Every row belongs to one group in each of 4 separate groupings. Each group adds its own fixed numbers to the row, and there is some noise. The rows also spread widely along 13 directions, which tell nothing about the answers.
Known rows, each followed by its group in each grouping:
[  3   9 -12  11   3  -6   2  -4   5   5  -3   7  -3  17   5  -5   7 -11
   9   1  -9 -10   4  17 -12   0  12   2  13  10  -9   0  -4  13  -6   4
  -3   0  14] | poze K419 Gur K694
[  6  -4  12 -10   1   1 -11  17  -3  -7   5 -10 -13  -2  -6   7   2   2
 -13  -4  21  10  18 -17  12  -1  -3  -6  -5   5  10 -11  -4   6   7   7
  -4   2  -7] | tif K9 tebe K605
[ -9   6  -3  -3  11   1 -11 -10   9  -6   6  -5 -20   8 -14   3   8 -11
   8 -11  -3  -4   6   5 -22   2  -8  -6  11   3 -10   3  -9   2  15   2
   1  -5  17] | Bavu K408 momi K694
[-11 -10 -11  -4   0   1  -8 -13  11  -6  -7   0  -8   3 -14   4  -8  -8
   9 -15   1   6  -5 -19  -5  -7  -1  -1   4  -1  -6  -7  -7  -5   6  -4
  -7  11  16] | poze K9 boz K50
[ 11  14 -27   6   2  -3   3   7   9   2   0   1  10  12   5   6   4  -8
   9  -3 -11 -14  -3  31  -2   6  -7   1  -1  -7 -15  -6  12  -2  -8 -20
   6  -9  -5] | tif K408 puvop K377
[ -9 -15  -5  -3 -10   2  12  -7  -1  17 -11   7   5   3  -8   3  -3  -1
   3  -1  -1  -3  -6   5 -17  -4   8   4   0   1  -8  -1  -6 -11 -19  -5
  -8   4  -3] | Bavu K116 Gur K605
[ -4 -11 -23  -3  -1  -1  -2   1  13  -1  -9  -1   0  10  -2   2   9  -8
   1 -15  -3  -4   3   3 -18  -6   2  -1  14   3  -4  -1 -13  11 -10   0
  -8   0   0] | tif K419 puvop K50
[ -3 -25  -6   5  -1   7   4  -8  20   1  -7  -6 -13  10 -12  -2 -10   4
   1  12 -17  25 -19  -7   9   2  14 -15   1  -1   9  -6  -6 -18  15   3
  -3   3   5] | tif K116 tebe K377
[ -4   5 -17   0   4   6  -1 -10  10  -9  -1  -2  -4   2 -16   7  10 -11
  -1  -8  -7 -10 -11   7  -9  -5  -9  -4   3  -8 -10  -6   0  -4   8  -8
  -1   0   2] | Bavu K9 boz K377
[  7   2 -30   5   5  -4  -5   0   8 -10 -11   3   6  10   0  -7  -6 -15
   6 -21  -8   1  17   9  -4   3  16   7  13  12  -8  -1 -14  18 -20 -10
   0  -6   7] | Bavu K408 momi K377
[ 10  -2  -2   2   3  -6  10  -6   4  13  -8   2   8  -1  -5  -1   0   4
 -12   2  -8   0  -7  16   1  13  13   6  -7   6  12   5  -9  -2 -16  -9
  -2  -4   7] | Bavu K116 momi K50
[ -5  17   2   3   6 -11  -8   8  -2   5  -2   1   8 -11   0   6   8  -3
  -5   3   4 -22  14  15 -19  14   0  -1   4   3  -4   6  -9  21 -20  -3
  -9   1   9] | tif K408 Gur K694
[ -7  10  -6  13   1   3  -5  -9   0  -1  -7   6   2  -3 -10   2  -5 -11
   5   6  -8  -6   3   8  -8   4   5  -3   2   2 -15   0  -4   1  -4  -5
  -1   3  12] | Bavu K408 puvop K605
[  1  13  -2   2  13   6   5  -8   5   1   0  -9 -23  19  -8   0   3  -4
  -2   5  10  -2   5  30 -18   1   4  -8  10   4   0   2   4  17  18   5
  -9  -4   8] | tif K9 Gur K377
[  2 -24 -19  -4   0  -8 -10  11  21  -1  -7  -3   1  10   7   0  -7  -5
  17 -12 -14   9   4   0  -9  13  10  -1  11   7  -7   3 -15  -3 -15 -11
  -1  -8   5] | Bavu K408 puvop K377
[ -2 -16 -19  -8  -2   7   0  -2  18  -1  -6  -5  -2   2 -10  14   1   2
  -5  -7  -6   6 -18   4  -3  14 -11 -18 -14  -7   8   0  -9  -8   8 -19
   3  -5   5] | tif K408 boz K605
[ -1  10  -3   6   5   4 -15  -2  -1 -25  -1  -4  -9  -9 -17   4   4 -16
  -6   0  -5   1  12   6  -4  11   1  -6   6   4  -9   7 -14   0   4   0
  13  -9   2] | tif K408 puvop K605
[  0  -1  -4   2  -2  -7   5  -6  -8   6  -3   4   1   3  -6  -2   8  -7
  -3  -9  -7  -9  -3   8 -16  -1   5   9   5   5 -10   5  -7  -3 -20  -2
   3  -1   0] | tif K408 tebe K50
[ -9   1  -4  -7   5   5 -10   3   7  -5  -2 -10  -7  -6 -17   9   4  -2
  -8  -5   9   0   4 -11  -4  -6  -5  -8   2  -6   5 -12  -4   5   5   1
 -14   4  -4] | tif K408 boz K694
[ -1 -13 -17   4  -5   5   2  -6  12   2  -7   3  -7  19   0   2  -9  -8
  12  -2  -7  11  -3   1  -1  -4   8  -6   4   5  -8  -7  -3  -6   7  -1
  -2   2   9] | Bavu K419 Gur K605
[  5 -10 -10  -2   3  -4  -6  -1   9  -7  -4  -1  -5   5  -4   2   4  -6
  -3 -12  -3   3   5  -1  -4   4   7   0   5   8   3   3 -18   4  -7   0
   1  -3   8] | tif K419 puvop K605
[  4  -2  -4  -6   3  -1   0  -5   1   5   2   0 -13  10  -5   1  11  -3
 -10 -18  10   1   8  -7  -8  -7  -1   0  -1  11   8  -4 -12  12   3   7
  -3   2  12] | Bavu K419 momi K50
[ -1  -8  -3  -2   6  -4  -3  -4  14   4 -13  -2  10 -10 -11   4  -5   5
 -16  -1  -3   2  -9 -12   8   4  12   0  -4   1  17  -6 -14   7 -12  -3
 -22  10  10] | Bavu K9 Gur K50
[  4   8  -1   3   9 -12 -14   9  10 -10   3  -5   0  -2  -2   1  16  -7
  -7  -5  -6 -11   2 -11   3   0  -2   0  12  -2   1 -10  -5  10  -1   6
  -8   1   4] | tif K9 boz K50
[ -1 -16 -12  -1  -2   9   2  -8   3  -5 -18   1   0  -2 -15  -3 -14  -3
  -9 -11   5  17   5 -14   6  -8  20   2  -1   9   8  -7 -14   5 -12  -1
 -11   9   0] | Bavu K9 puvop K377
[ -4  -6 -16  -9  -2   3  -6   9  12  -4  -5  -8   3  -4  -7  13   5  -2
  -8  -5   1  -1  -3   6  -8  13 -10 -13  -4  -5   3   1  -8   3  -1 -12
  -3  -6  -4] | tif K408 Gur K50
[  6   5 -14  11  -3   0   3   0   0   0   0   7   0  12   2  -3  10 -11
  -2  -1 -16  -5  -2   5   0  -1   4  -5   2   5 -10  -5  -2   2  -3   1
   9  -3   5] | Bavu K408 Gur K377
[ -2   7 -12   4   9  -2   3 -12   5   4  -5   3  -2  12  -7   2   6 -10
   5  -8  -5 -15  -3  20 -19  -1   2   4  10   2 -12   3  -5  10  -5  -5
  -7   0  12] | Bavu K9 tebe K605
[-8  3  0  4 -1 -2 -5  0  7  2  0 -1 -4 -3 -6  9  3 -2  2 10 -3 -6 -4  3
 -7  4 -4 -7 -1 -2 -5 -3 -1 -5  3  2 -5  5  7] | tif K419 Gur K694
[  5   0 -10   0   3   3   4  -5   4   2   0  -1  -9  14  -6  -2  13  -8
 -10  -9  -6   1  -3   1  -5  -6   3  -4   4   6   2  -6  -6   5   4   5
  -1  -3   4] | Bavu K408 Gur K50
[ -3   8  -5   8  -3  -8 -12  15   7   0  -1   8  10  -9   5   2  21  -6
 -14   3  -8 -15   6 -17   1   7  -7 -16   1   2   5  -8 -15  22  -3   6
   1   5  16] | poze K116 momi K50
[ -5  -4  -1   5  -1  -4   0  -1   7   6  -4   0  -5   8   0   1 -16   0
  16   5  -1   4  -1   3  -1   1   5   1   2  -2 -10  -6   7 -10   0  -4
  -7   6   5] | tif K9 momi K377
[ -4 -10  13   0   6  -7  -4  -9   5   2   5  -6 -15   2 -14  -2  20  -6
  -1   2 -20  -4 -15   0 -22   1   5   4  17   2  -8   8 -13 -18  -2  11
  -1  -7   0] | Bavu K408 puvop K50
[ -5 -14  -9  -4  -7  -2   4  -5   4   7 -10   3  -2  11  -2  -2 -11  -4
  12  -8   3   8   9  10 -21   5  12   3   6  11  -8   7 -11  -2 -13  -6
  -1  -1   9] | Bavu K116 Gur K50
[-10 -21   7  -2  -5  -3   2  -3   1   7  -3  -1 -10   0  -9   0  10   0
  -2   1 -11   4 -12  -6 -19   5   6  -5   5   3  -3   6 -14 -15  -9   5
   0  -1  -2] | tif K408 boz K694

New rows, each followed by its group in each grouping:
[  3  -1   1   1   4  -4   5  -1   8   8   2  -2  -6   9  -3   2  10  -2
   2   4 -10  -6 -13  11  -7   4  -1   0   1  -2  -3  -2   2 -10   2  -2
  -4  -2   3] | Bavu K9 boz K694
[  3  -3  -4   8  -6  -2   5  -6  -1   6  -9   5   9   0  -4  -1 -10  -3
  -1   6 -12   6  -7   0   8   3  15   5  -5   4  -4  -5  -1 -11 -15  -6
  -2   3   1] | Bavu K408 Gur K50
[ -2  -7   5   7  -1 -10  -7   4   7   5  -3   0  -5   4   3  -4  -3   0
   4   4  -4   6   5 -14   2  -1  13   1   9   8   1  -7  -7   2  -5  12
  -9   7   8] | tif K419 momi K50
[-11  -1  -8   0  -4   6 -10  -6   7 -15  -5   3  -2 -10 -17   8  -2 -10
  -3  -4  -3   4   6  -9  -3   7  -1 -11  -5   3  -3   1 -17  -3   5  -3
   7   3  15] | Bavu K116 Gur K694
[ -2  10  -3   2   3   1   3 -16  -4  -2  -5   3   2  -9 -19   6   4  -8
  -7  -2  -8 -10  -6  20 -13  11   4   5  -4   2  -6  11 -10  -6 -13 -10
   4  -4   7] | Bavu K408 Gur K694
[ -6  -4   4   6   3  -3   0  -9   7   2  -8   0 -10   6  -7  -6  -9  -2
   4   6  -3   9   6   3 -10   7  20  -4   9  11   2   5 -13   3  -2   8
  -5   3  18] | tif K116 Gur K694
[  4   0  -2   9   0  -2  -3   5   2  -2  -2   0  -4   6  -1  -6   0  -8
   4   6 -12   6   7   5   1   7  14   1   7   8  -8  -1  -5  -2  -6   4
   3  -6  -2] | Bavu K408 momi K694
[-12 -13  -6   0  -8   2   0   3   7   9  -8   0   3  -8  -8   8  11   2
 -11   5  -3  -4 -10  -9 -10  -1  -3 -11  -2  -4   5  -5 -10   2  -5   3
 -11   7  -4] | tif K419 momi K50
[-20 -16  -1   0 -11  11   5  -9   7  12  -5   0 -15  11 -13   2  -8  -2
  14   9   0  13 -11 -11 -12 -14  -1  -9   6  -5 -11 -12   7 -20  17   6
  -9  10  -1] | poze K116 momi K50
[ -7   5 -10   0   4   9  -4   6   9  -4  -9  -6   4  -8 -12   8   3  -4
 -10   7   5  -7   4   6  -3  -1   2  -7   4  -5   1  -9  -2  15  -1  -3
 -19   3  -9] | Bavu K9 Gur K377
[ -7  -7  -1   9  -5   1  -7  17   7   4  -1  -3  -4   4   6  -1   1  -4
  11  17 -10   3   6  -1  -5   3   6  -9  13   0 -14  -8   2  -1   0   6
  -7  -3 -12] | Bavu K408 momi K377
[  8  -2 -13   5   3   0   5   1   6   1  -8   3  -5  17   0 -12   2  -7
  -4  -9  -4   8  14   1   1  -5  21   2  10  15   6  -7 -12  15  -7   8
  -3  -3   6] | Bavu K116 momi K694
[ -2 -17   6  -4  -5   1   9   0  -1  17  -4  -1 -17  19   4  -2  -8   2
  14   2   7  10   3  13 -21   3   7  -1   3  10  -9   6   0  -8  -3   0
  -3  -1   2] | Bavu K9 puvop K377
[  7  -5  -7  14  -6   4  15  -9  -3   6 -12   8  -4  17  -5 -15 -15  -4
   2   5  -9  19   1   0  12 -11  29   5   1  11   0 -10   1 -10  -9   8
   1   5   1] | tif K116 puvop K694
[  4   1  17   5   5   0   1  12   7  18   4  -7 -12   5   2   3  19   5
 -10  29  -1  -4  -7  11  -5   6   1 -14   4   0   9  -4   2   5  12  14
 -13  -2  -4] | poze K419 puvop K605
[  7  -6 -15  -1   4   0   7 -18   9   0 -11   0  -6  12  -9   0 -25  -1
   8 -11  -4  17  -4  16   2  12  17   4  -9   8   3   6  -5 -10  -5 -17
   4  -2  19] | tif K408 Gur K694
[ 2  6  9  3  2 -4 -7 -5 -3  1  7  3 -9 -1 -7  2  5 -5  0 -3 -4 -3  2 -5
 -3  1 -4 -1 -4  4 -7 -2 -4 -9  1  1  8  2 14] | Bavu K408 puvop K377
[ 11   2 -11  14   6  -5   9 -10  11   8  -2   4  -8  28   5 -10   1  -9
  11   4 -20   3  -7  20  -1  -2  21   5  12  11  -6  -2   1  -2   0   6
  -1  -4  13] | Bavu K419 Gur K694
[ -3   0 -11  -9   5   4 -16   7   6 -17   3  -7   3 -19 -22  13  20  -9
 -21 -15  -1 -10   2 -19   2  -6 -11  -4   1  -6   3 -11 -16   6  -3  -2
  -5  -1 -11] | Bavu K408 tebe K377
[ -2   4 -19   4  -3  -2   5 -11   6  -1  -1   4  -1  10  -8   3  -7 -10
  17  -8  -8  -6  -4  15 -10  -4  -4   6   3  -5 -20  -4   7 -16  -1 -12
   8  -1   4] | tif K116 momi K377
[ 15   8 -16   7   9   3  -5   7  13 -16   2  -9 -10  18  -3  -3   8 -14
   3   0 -11   4   6  13  10  -3   6   0  15   1  -7 -11   5   1  12   4
   1 -12 -10] | Bavu K9 puvop K377
[-10 -14  10  -5  -5  -4   3 -12  -8   5   1   1 -12  -6 -13   5  13  -6
   3  -2  -4  -9  -5  15 -36   7   1   8   8   6 -15  20 -16 -18 -14   0
   5  -6  -4] | Bavu K419 momi K377
[ -6 -23 -19  -7  -4   6   0 -12  11  -1 -10  -2  -6  10 -12   4 -14  -5
   9 -15  -5  18  -5  -4  -8   1   6  -2   0   4  -4   1 -12 -11  -2 -11
  -1   0   7] | Bavu K408 tebe K50
[-16   3   4   2   1  -1  -2  -2   7  13   0   0  -4  -2  -5  10   6   1
   8  11  -2 -16  -9  11 -23   4 -13  -8   3  -8 -14   1   3  -3   5  -4
 -11   5   6] | Bavu K9 momi K377
[ -2   8  -8  -7   3 -13  -9   6  13   7   4   1  12  -6  -6  12  -1  -1
  11 -11   0 -17   1  -4   1  -4 -14  12  -3 -11  -9 -15   6 -11 -11 -14
 -11   6   3] | Bavu K116 momi K694
[ -8 -11  -2  -8   5   0 -21  10  19  -6   6  -9 -15   1  -5   8   3  -1
   3  -9   2   8   7 -26  -2   2 -10 -17   4   1   4 -11 -13   5  18   4
  -6   2  13] | Bavu K408 momi K377
[ -8 -15 -11  -7  -4   9  -7   0  13  -6   0  -7 -11   2 -12  10   7  -5
  -2  -6  -5   9 -10 -11  -7   1 -11 -16  -1  -4  -2  -5  -8 -11  14  -4
   2  -3  -1] | Bavu K408 boz K50
[  2 -10 -12  -8   6   1  -8   7  17  -5  -8 -16  -5   5  -8   5 -16   0
   8  -3   4  16   8  12  -1   9   8   2   8  -1   1  -3  -1  -4  -4 -10
 -13  -8 -12] | tif K408 puvop K50
[ -9  -6 -14  -3  -8   7  -2   6   8  -5   1   2  -5   7  -5   8  16 -10
   0  -6  -7  -5  -6  -8  -8  -7 -14 -14   1  -4 -11 -10  -2  -4  10   2
   3   1  -3] | Bavu K9 Gur K694
[-14  -9 -17  -4  -2   5  -9 -10  14 -14  -9  -3  -5  -2 -19   7 -18  -8
  14  -8   1   9   5  -2  -8  -1   2  -2   6  -3 -11  -3  -7 -11   3 -10
  -2   4   7] | tif K116 Gur K377
[ -2   3  -1   4  -1  -9  -4   9  -3   4  -1   1   4   1   0   1   3  -6
   8   3  -6 -10   7  11 -13   4   5   7  10   1 -15   1  -2  -2 -20  -3
  -3  -3  -8] | tif K408 tebe K694
[-11 -16  -2   5  -7  -2 -15  12  13 -14   2  -3 -13   8   1   1  10 -11
  12   5 -16   5  -3 -21  -7   1  -4 -17  17  -2 -17  -6  -8 -10  14  11
   5  -1  -1] | tif K9 boz K605
[ -6 -13 -29  -2  -7  11   2   2  14   1 -11   1   4   3  -8   8  -1  -5
   0  -6  -8   4 -11  -3  -1  -1  -3 -12  -4  -6  -2 -11  -3  -1   1 -14
  -3   1  -6] | poze K408 momi K377
[  6   7   3  -3   0  -7   7  -1  -4   5   9   1  -8   7  -6   6  15  -4
  -2  -6  -3 -14 -10  13  -8   1 -14   6  -5  -5  -9  -2   7 -17   0  -4
   9  -5  -4] | tif K9 momi K694
[  7   1   4   5   7 -10  -1  12  10  20   2   0   0   9   7  -5   9   6
  -6   3  -7  -4  -3 -13   9  -5   7  -2   3   3  11 -19   0  11  -5  10
 -19   6   7] | Bavu K408 momi K694
[ -1  -7  -6  -4   4   6 -13   6  10 -19  -7  -8  -6  -6 -13   5   4  -9
 -10  -5   1   8  11  -6   0   8   5  -9   5   6   4   1 -19   8   3   2
  -3  -4   0] | Bavu K9 puvop K605
[ -4  -1   1  -2   7   1  -6   3  10  -1  -4 -11 -14   3  -9  -1  -2  -3
   5   8   7   6  11   9 -13   5  10  -3  15   3   1  -1  -5   9   6   3
 -13  -2   1] | poze K116 boz K377
[ -4   4   9   6  -4  -4  11 -11  -2  25  18   4 -23  31   3   0  18  -7
  22   8 -11 -12 -18  10 -22 -21 -16   4   9  -5 -28 -11  23 -29  20  13
   2   2   2] | Bavu K419 momi K50
[ 12  17 -24   9   1   1  -5   3   7  -9   1   7   7   4   1   5  12 -12
 -10  -6  -8 -10   5   2  14  -2  -3  -7  -6   3   1 -12  -4  16   2  -4
   6   1  13] | Bavu K419 Gur K377
[ -5 -18   1   1  -2   9   7 -13   8   1  -9  -3 -13   3 -16  -1  -3   4
 -15   1  -4  19 -18 -18   6  -2   9 -13  -7   3  15  -5 -11  -7  13   7
  -5   7   8] | tif K9 momi K50
[  6   1  -2   2   3  -7   5   5  11  14   0  -3   2   8   3   4  11   4
  -3   7  -9 -10 -16  14  -3   5  -5  -3  -1  -7   1  -5   6  -4  -1  -4
  -8  -1   0] | tif K9 puvop K50
[ -4 -13 -11  -3  -7   0 -11  28  17   6  -5  -3  13  -7   6  11   6   4
  -7   5   4  -1   6 -22  11  -1  -5 -13  -2  -4   8 -21  -5  12  -5   1
 -20   6 -12] | Bavu K419 momi K605
[ -1  10  -5  11   2  -4  -2   7  10   2  -1   0   5  -3   0   7  19  -4
  -8  19 -16 -17 -10  17  -6  12  -2 -11   3  -4  -2   1  -3   6  -2   2
  -4  -2   2] | tif K419 Gur K694
[ -6 -11   8  -4   1  -6 -11   2   3   1  -2  -5 -15   0  -5   0  -9   1
   6  -5  14  10  17 -16  -6  -4   9   2   8  10   2  -5 -10   5  -2  10
 -11   7   6] | tif K419 momi K377
[ -8  -4 -18   6  -5  -7  -1   2   3  11  -8  12   9   5   4  -3   7  -9
   7 -11  -8 -15  -2 -13 -15 -11   3   1  10   1 -12 -11  -7  13 -19  -2
  -9  11   8] | poze K408 boz K377
[  3  -6 -10  -3 -14   1   8  -2 -14  11 -11  13  14  -8  -5   5  -8   1
 -15 -18  12   2   4 -13   4  -3   0   3 -25   6   6  -5  -8   0 -27 -13
   5  11   3] | tif K408 puvop K50
[ -5 -10  -9  -8  -6  11 -11   3   6 -14  -5  -5 -12   0 -11  11 -11  -9
   4  -3  14  17  14  -5   0   5   0 -10  -3   6  -2  -2  -9   0  11  -4
   2   0   1] | poze K419 Gur K605
[ -6   1  -3 -10   9  -4   3 -16   7   6 -10  -3   4  -7 -20  10 -10   1
   2  -8   4  -9  -7  19 -15   7   4  14  -3  -4  -1   7  -5  -7 -16 -17
 -17   3   7] | Bavu K9 Gur K694
[ -6  -1   9  -3   2  -5   2  -3   2  17  -1  -3   0  -5 -11   5   4   3
  -4   7  -1  -9 -15  -2  -8  -3   2   5   1  -6   0  -8   3  -8  -8   0
 -18   6  -3] | poze K408 Gur K50
[  9   0 -17   8   0  -5  -1  21  13   2  -2   1   0  22  19  -5   3  -4
   3  -1  -3   0   9  -4   8  -3   6 -11   8   6   0 -17   2  21   1   6
  -6   2   5] | tif K9 Gur K377
[ -2  11   4   9   7  -6 -10 -12   5  -4   0   3  -1  -8 -15   2   3  -7
  -1   2 -11  -7  -3 -11   6  -8   6   8   3   0  -4  -9  -5  -8  -3   6
  -7  10  13] | Bavu K419 puvop K694
[  3  14 -11   3  -1   0   3   6  -2   2  -1  -3  -2   9  -3   0  -2 -10
  13   6   6  -8  15  32 -13   1   3  10  12  -1 -18  -2  12   0  -7  -8
  -2  -9 -17] | poze K116 momi K377
[ -4  -5   7  13  -8  -3   1  -8  -5   0 -12   9   5 -13 -11  -7  -8  -5
  -7  12 -13   8  -4 -14   8   5  21   3  -1   8   1   0 -13 -10 -14   5
   2   8   8] | poze K116 momi K50
[ -4  12 -12   0   9  -3 -11  10  14  -2   3  -5  -3   7   2   6  25  -8
  -4  -5   0 -19   5   6 -17   2 -14 -13  13  -2  -4  -5  -6  26  10   3
  -9  -1  11] | Bavu K9 boz K50
[ -6 -10  -7  -2   6  11   0  -9  16  -7  -4 -13 -20  10 -17   4  -7  -5
   9   5  -4  14  -6  15 -10   5   3  -7   9  -2  -6   1  -1 -12  19  -3
  -5  -7  -4] | Bavu K9 momi K377
[  8   2  12   0   0 -14  -4   9   2   9  11  -1  -2  -2   1   4  15   0
  -2   5 -12  -9 -13  -4   3   7  -8   4  -3  -4  -3  -5   3 -17  -3  -1
   3  -4  -1] | poze K408 momi K50
[  3 -13   2  -3   0  -4  12 -16  -1  10  -5   5  -6   7 -10  -3  11  -2
 -10 -11  -9  -1 -15   6 -17   3   7   5  -1   9   3  11 -15  -8 -12   0
   2  -1  10] | Bavu K9 puvop K50
